There are 4 nested groupings, the coarsest first. Each group lies inside one group of the grouping before and may be the whole of it. The rows also spread widely along 15 directions, which tell nothing about the answers.
In the rows, zero is written as 128.
Known rows, each followed by its group in each grouping:
[119 142 137 113  92 109 156 138 216 111 127 129 123 121 137 140 110 135
 139 136 120 124 156 144 157 159 144 128 169 123  96 110 139] -> z_74 z_175 z_791 pul
[ 90 173 180 101 115 100 125 127 130 102 147 125 113 176  95 123  92 149
 138 170  92 169 131 140 169  84  80  78 134 131 104 161 122] -> z_74 z_175 z_485 Kadu
[ 77 166 192  59 100 109 134 149 183 137 134 136 134 142 155 136  74 141
 159 153  91 111 159 179 162 113  88  76 145 160  95 100 145] -> z_554 z_728 z_770 Fiva
[130 139 175 135  98 126 113 121 134 125 121 130 112 133 101 167 107 117
 154 111 129  78 131 160 134 113 107 120 136 142 129 102 140] -> z_704 z_105 z_166 zug
[113 161 148 127 131 138 119 130 114 105 134 124 171 198  62 142 108 139
  53 147 113 175 140  88 216  98 122  75 181 145  78 207 114] -> z_554 z_728 z_936 tik
[131 124 137 115 117 141 119 133 157 150 130 154 137 116 158 145 126  91
 112 129 106 135 135 138 148 131 130 150 129 112 151 148 114] -> z_74 z_175 z_485 Mido
[103 140 138 105  97 145 164 145 169 166 135 166 139 157 168 163 129 108
 114 167  97 140 136 134 164  96 112 135 170 114 142 150 121] -> z_554 z_942 z_614 suzo
[ 89 138 151 121  62 162 124 189 186  93 144 114  97 101 125 114 128 105
 176 132 106 143 123 112 197  63 120 167 161 120 118 176 132] -> z_704 z_140 z_98 goguf
[117 163 154 104 142 100 185 110 155 124 130 161 123 134 125 140 157 127
 108 174  96 181 111  87 143 135 130 135 133 120 125 177 141] -> z_74 z_11 z_151 veb
[121 130 116 126 111 121 157 168 192 109 156 144 130  95 134 154  91 114
 125 125  69 150 121 176 165 142 147 137 147 115  81 158 124] -> z_554 z_728 z_936 tezu
[144 122 111 130 121 124 145 119 142 129 130 139 125 132 119 145 102 123
 116 119  99 141 130 148 128  99 123  93 119  91 126 117 147] -> z_704 z_105 z_234 Mazal
[134 103  83 162 183 100 121 171 134 119 147 100 165  90  99  96  78 118
 121  95  73 188 116 130 138 184 149  31  61 114 121 152 143] -> z_704 z_185 z_973 Laroz
[179 118 153 121  87 124 154  76 161 114 133 137  91  89 107 156 120  86
 120 106  84 154 130 152 113 103 103 142 113 120  91 138 132] -> z_74 z_11 z_666 Viri
[109 138  96 157 120 100 203 112 173 134 120 118 117 181 110 149 142 158
 127 166 145 143 113  80 128 131 139 109 169  79 160  94 158] -> z_704 z_972 z_874 kez
[137 100  81 160 105 133 121 132 150 143 138 120 132 141 130 145  85 108
 112 112 106 135 129 164 140 113 138 108 125  67 148 107 114] -> z_704 z_105 z_386 Mun
[101 104 114 131  76 168 134 137 146 188 165 122 115 160 125 148  86  88
 143 128  80 130 110 154 159 111  99  97 137  90 153 116  83] -> z_554 z_942 z_722 Mudes
[ 73 198 176  24 116 122 129 130 162 147 112 190 109 133 166 118 136 159
 150 159 111 105 132 154 153 134 161 122 128 105 122 117 123] -> z_74 z_175 z_791 nog
[122 102 121 207 135 128 150 165 129 174 134 142 162 133  93 193 129 101
 138 103 127  71 101 123 133 241 170 111 152 155 163 125 115] -> z_554 z_728 z_936 tik
[122 136 107 152  48 132 176 143 163 120 121 147  91 147 114 175 106 124
 152 133 105 128 129 162 126  90 137 104 173  87 108 128 121] -> z_554 z_728 z_770 Fiva
[119 171 109 156 101  98 149 102 132  95 105 134  86 162  97 163 125 147
 126 149 143 138 101 140 117 101 157 130 147  53 142 127 119] -> z_704 z_105 z_386 Mun
[120  90 155 149  91  94 132 146 236 146 165 101 153 117 171 119  86  95
 125 147  67 150 158 181 176 169 117 168 134 165 120 141  96] -> z_74 z_175 z_485 Kadu
[107 132 185  90  97 121 132 146 183 128 130 119 116  88 143 113 118 124
 180 114 103 106 140 141 148 110 120 137 114 160 124 118 157] -> z_554 z_728 z_936 tezu
[122 151 139 140 116 105  92 123  93 141  96 145 145 150 118 136 107 123
 113 119 109 132 134 162 121 129 163  81  98 117 143 162  93] -> z_554 z_728 z_936 tezu
[117 157 203  94 118 126 101  84 123 138 141 136 124 155  93 150 108 129
 106 126 107  99 116 161 169 118 119 143 132 154 105 134 102] -> z_554 z_728 z_936 tezu
[143 129 129 133  70 181 158 169 149  91 100 141  82  67  52 126 178 135
 197  59 142  87 121  72 139 105 183 105 140 125  93 136 191] -> z_704 z_105 z_386 Mun
[114 121  95 168 101 116 132 169 147 142  96 131 123 108 161 139 132 113
 170 115 130 120 130 132 108 134 173 126 117  89 196 135 128] -> z_554 z_942 z_722 Mudes
[134 105 149 128 106 126 121 160 177 152 140 154 159  91 182 138 106  73
 115 131  53 150 145 184 151 126 120 151 106 151 123 174 110] -> z_704 z_140 z_98 goguf
[ 78 160 100  91  89 115 152 173 224 125 113 136  96  79 250 123 129  78
 166 177 109 176 116 143 121  85 132 199 126  32 199 138 121] -> z_704 z_972 z_874 kez
[169 117 124 130 111 156 138 137 125 129 121 166 147  88 101 150 129  80
  87  89  66 166 132 135 140 123 154  99 109 136  81 206 122] -> z_554 z_728 z_770 Fiva
[ 82 156 173 141 124 113  63 155 165 106 143  89 134 140 135 156  81 102
 151 137 160  91 130 148 187 168 103 167 169 130 170 113 103] -> z_74 z_175 z_791 pul
[105 154 151 107 105 140  74 152  94 144 122 141 106 109 138 126  88  82
 167 114  89 133 109 177 117  97 106  69  70  96 156 143  97] -> z_704 z_185 z_973 Laroz
[132 131 101 140 122 137 138 122 167  74 151  80  96 144 107 187  72 109
 134 128 177 132 131  93 159  76  50 128 206  55 152  64 184] -> z_74 z_11 z_151 veb
[153 168 150 155 126 125 122 173 102  81  88 203 111  50 123 205 159  97
 150  91 123  93 105 163 105 133 187 180 126 129 129 200 147] -> z_554 z_728 z_770 Fiva
[124  60  80 107 107 157 136  99 212 163 165  43 110  98 112  51  98 111
 139  80 106 154 116  86 162 131 138 109  82  63 153  55 135] -> z_704 z_105 z_386 Mun
[123 142 139 139 100 117 150 151 158 117 131 147 134 134 132 142 126 108
 114 154  78 174 129 142 156  95 124 130 138 125 111 191 122] -> z_704 z_972 z_874 kez
[122 141 122 132  82 151  92 144 119 144  91 154 152 177 124 128 129 130
  97 123 127 122 160 131 167  81 169  95 149 107 132 164 105] -> z_704 z_105 z_166 zug

New rows, each followed by its group in each grouping:
[191 110 119 183 120 126 145 158 114  96 111 150 145  90 104 189 114  76
 121  93  95 151 149 143 101  98  95  81 122 142 108 171 178] -> z_704 z_972 z_874 kez
[146 159 149  97  80 115 137  78 188  78 119 101 103 138 103 132 100 128
  92 133 114 167 151 146 157  67 106 128 156 105  62 130 134] -> z_704 z_972 z_874 kez
[146 134 156 159 136 120 160 199 103  82 140 189 156 136 108 203 108 137
 130 137  85 136 152 148 159  38  81  97 171 174  98 197 209] -> z_554 z_728 z_770 Fiva
[126 117 135 112  96 140 181 117 183 164 127 144 128 167 159 158 125 135
 128 153 132 106 150 111 138  73  90 110 174 114 151  69 177] -> z_704 z_185 z_973 Laroz
[138 138 162 177  71 108 138 103 153 130 111 122  91 109 114 172 139  73
 153 126 115 115 101 159  96 153 131 171 120 126 150 141  90] -> z_704 z_972 z_874 kez
[113 200 137  90 161 115 145 133 145  97 121 160 110  97 135 183 108 103
 119 148 120 146  92 145 121 154 114 109 135  82 114 134 139] -> z_704 z_185 z_973 Laroz
[129 138 134 114  22 144 130 108 182 120  86  96  86 123 150 116 127  92
 150 124 136 155 164 120 125  40 117 130 143  86 141 136 116] -> z_554 z_942 z_614 suzo
[124 160 179 113 122 111 140 127 106 146  97 156 157 159  95 160 113 137
 132 125 114 106 156 133 118 140 113  23 128 179 103 130 153] -> z_554 z_728 z_936 tezu
[ 80 146 189  99 110 132 121 144 158 171 182 152 133 159 158 163  83  74
 128 182  58 145 111 181 177 138  57 134 139 141 138 156  71] -> z_74 z_175 z_485 Kadu
[123 136 124 130 156 141 113 164 139 126 143 146 163 126 116 166  99 106
  97 117 109 123 123 139 176 154 131 111 147 121 118 147 135] -> z_704 z_105 z_166 zug
[111 150  93 174 146 108 128 167 119 108 118 128 146 172 103 193  75 142
 135 130 156 101 133 145 133 145 116  49 170  86 150  86 161] -> z_704 z_105 z_386 Mun
[142 125 151 148 150  69 143 105 136  81 131  96 121 118  74  92 117 171
 135 121  97 171 127 117 135  95 130 103  81 142 111 148 176] -> z_704 z_140 z_98 goguf
[115 126 125 111 141 140 157 124 141 171 140 177 116 110 132 126 165 126
 130 127  88 120  78 121 139 146 184 163  96  90 162 141 121] -> z_704 z_105 z_234 Mazal
[ 83 137 160 134 119  87  93 141 168 121 133  85 126 135 164 107 101 135
 158 149 130 130 134 148 166  99 123 175 121 119 190 129 122] -> z_554 z_942 z_614 suzo
[ 86 160 126 133 163  87 129 152 149 108 158 131 131 146 134 153  89 149
 121 163 104 150 100 167 175 136 136 149 144  91 146 149 119] -> z_554 z_942 z_614 suzo
[127 172 152  87  86  93 130  71 185 103 122  92 107 155 122 147  51 104
 105 154 109 177 161 174 124 124  60  57 141  97  78  97 102] -> z_74 z_175 z_485 Kadu
[145  94 121 186 120  51 140 112 207 134 132  94 185 151 206 153  70  89
  59 174  86 194 173 180 139 119 100 169 136 133 162 154 108] -> z_554 z_728 z_770 Fiva
[ 72 174 132 108 115  83  88 145 173 127 114 123 145 168 161 116  78 149
 123 161 127 132 153 179 166 175 165 103 142  95 139 121  81] -> z_74 z_175 z_791 nog
[ 97 162 179  70 106 102 154 116 168 140 140 139 109 116 137 130  92 117
 147 150  62 153 120 176 131 126 102  92  99 134  97 132 118] -> z_554 z_728 z_770 Fiva
[130 100  76 117  95 182 133 169 136 160 137 159 143 138 130 126 112 120
 112 103  86 148 146 131 173  75 154  78 141  80 122 154 129] -> z_554 z_942 z_614 suzo
[113 162 148 128  84 108 132 145 169 108 115 159 101 116 138 160 124 127
 154 136 115 111 130 173 142 143 162 156 155 113 114 144 112] -> z_74 z_11 z_666 Viri
[171 124 100 114 108 156 114 108 177  78 130 130 100  70 128 151 113  95
  87  88 119 144 122 150 158  79 150 200 144  61  97 140 135] -> z_704 z_140 z_98 goguf
[155 151 128 125 156  80 163 116 133 122 114 184 139 115 158 170 121 111
  96 155  82 178 133 160  92 132 120 109 101 105 134 166 142] -> z_74 z_175 z_485 Kadu
[145 131 196 120 123 106  89 100 136 134 146 156 149 141 154 163 102  91
  79 148  79 138 146 188 170 100  98 185 129 160 123 177  99] -> z_74 z_11 z_151 veb
[163 123 103 126 209 123 102  97 108 108 156 121 144  92  52 134  97 117
  71  72 105 155  93 116 158 213 168  95  89  95  97 139 129] -> z_74 z_11 z_151 veb
[107 138 148  92 152  88 131 120 146 148 128 122 158 134 141 104  88 133
 114 139  77 168 142 144 137 136 120  61  81 135 128 134 135] -> z_554 z_728 z_770 Fiva
[160 151 132 147  87 134 142 107  99  85 138 165  59 112  67 193 110  99
 141 110  95 141  91 170 113  86 117 129 134  75  95 159 117] -> z_74 z_11 z_151 veb
[137 106  89 187 104 126 161 218 122 126 117 191 120  83 144 182 130 124
 194  96  98  91 120 171  99 111 177 122 127 104 161 147 170] -> z_554 z_728 z_936 tezu
[ 73 173 172  68  68 121 136 155 161 141 144 156  98 141 124 121  82 125
 178 153  56 143 131 189 155 135 113  50 124 126  72 138  93] -> z_74 z_11 z_151 veb
[149  71  75 124 109 162 111 142 172 167 180 183 141 142 194 168  81 110
  75 121  76 114 139 210 192  74 149 206 168  53 145 113 107] -> z_74 z_11 z_151 veb
[118 123 104 119 105 129 149 141 184 161 103 127 137 122 163 120 121 119
 139 124 127 125 145 117 121 145 151  81 127  97 153  90 143] -> z_704 z_185 z_973 Laroz
[132 153 178 144 101 103  52 140 135  75 109 103 121  84 129 135  86  84
 140 106 111 134 141 189 142 104 116 153 100 141 121 173 106] -> z_704 z_140 z_98 goguf
[ 97 127 133  82  82 135 174 134 218 151 110 106 122 126 144  83 145 134
 162 137 133 142 161  56 153 139 140  86 148 120 134  95 162] -> z_74 z_11 z_151 veb
[182  59  92 156 109 158 137 152 178 149 120 143 151  63 156 125 149  84
 112  72  98 126 148 119 137 113 176 169 106 116 149 146 158] -> z_704 z_105 z_166 zug
[ 67 149 127 126 115  95 114 159 160 124 116  92 114 163 136 105  92 169
 194 144 162 109 146 119 142 130 126  73 139  92 186  69 151] -> z_74 z_175 z_485 Mido
[115 119 136 159 120 129 157 162 157 128 141 146 114 113 109 157 151 129
 168 122 132  95 107 100 155 160 159 162 159 128 156 130 154] -> z_74 z_11 z_151 veb
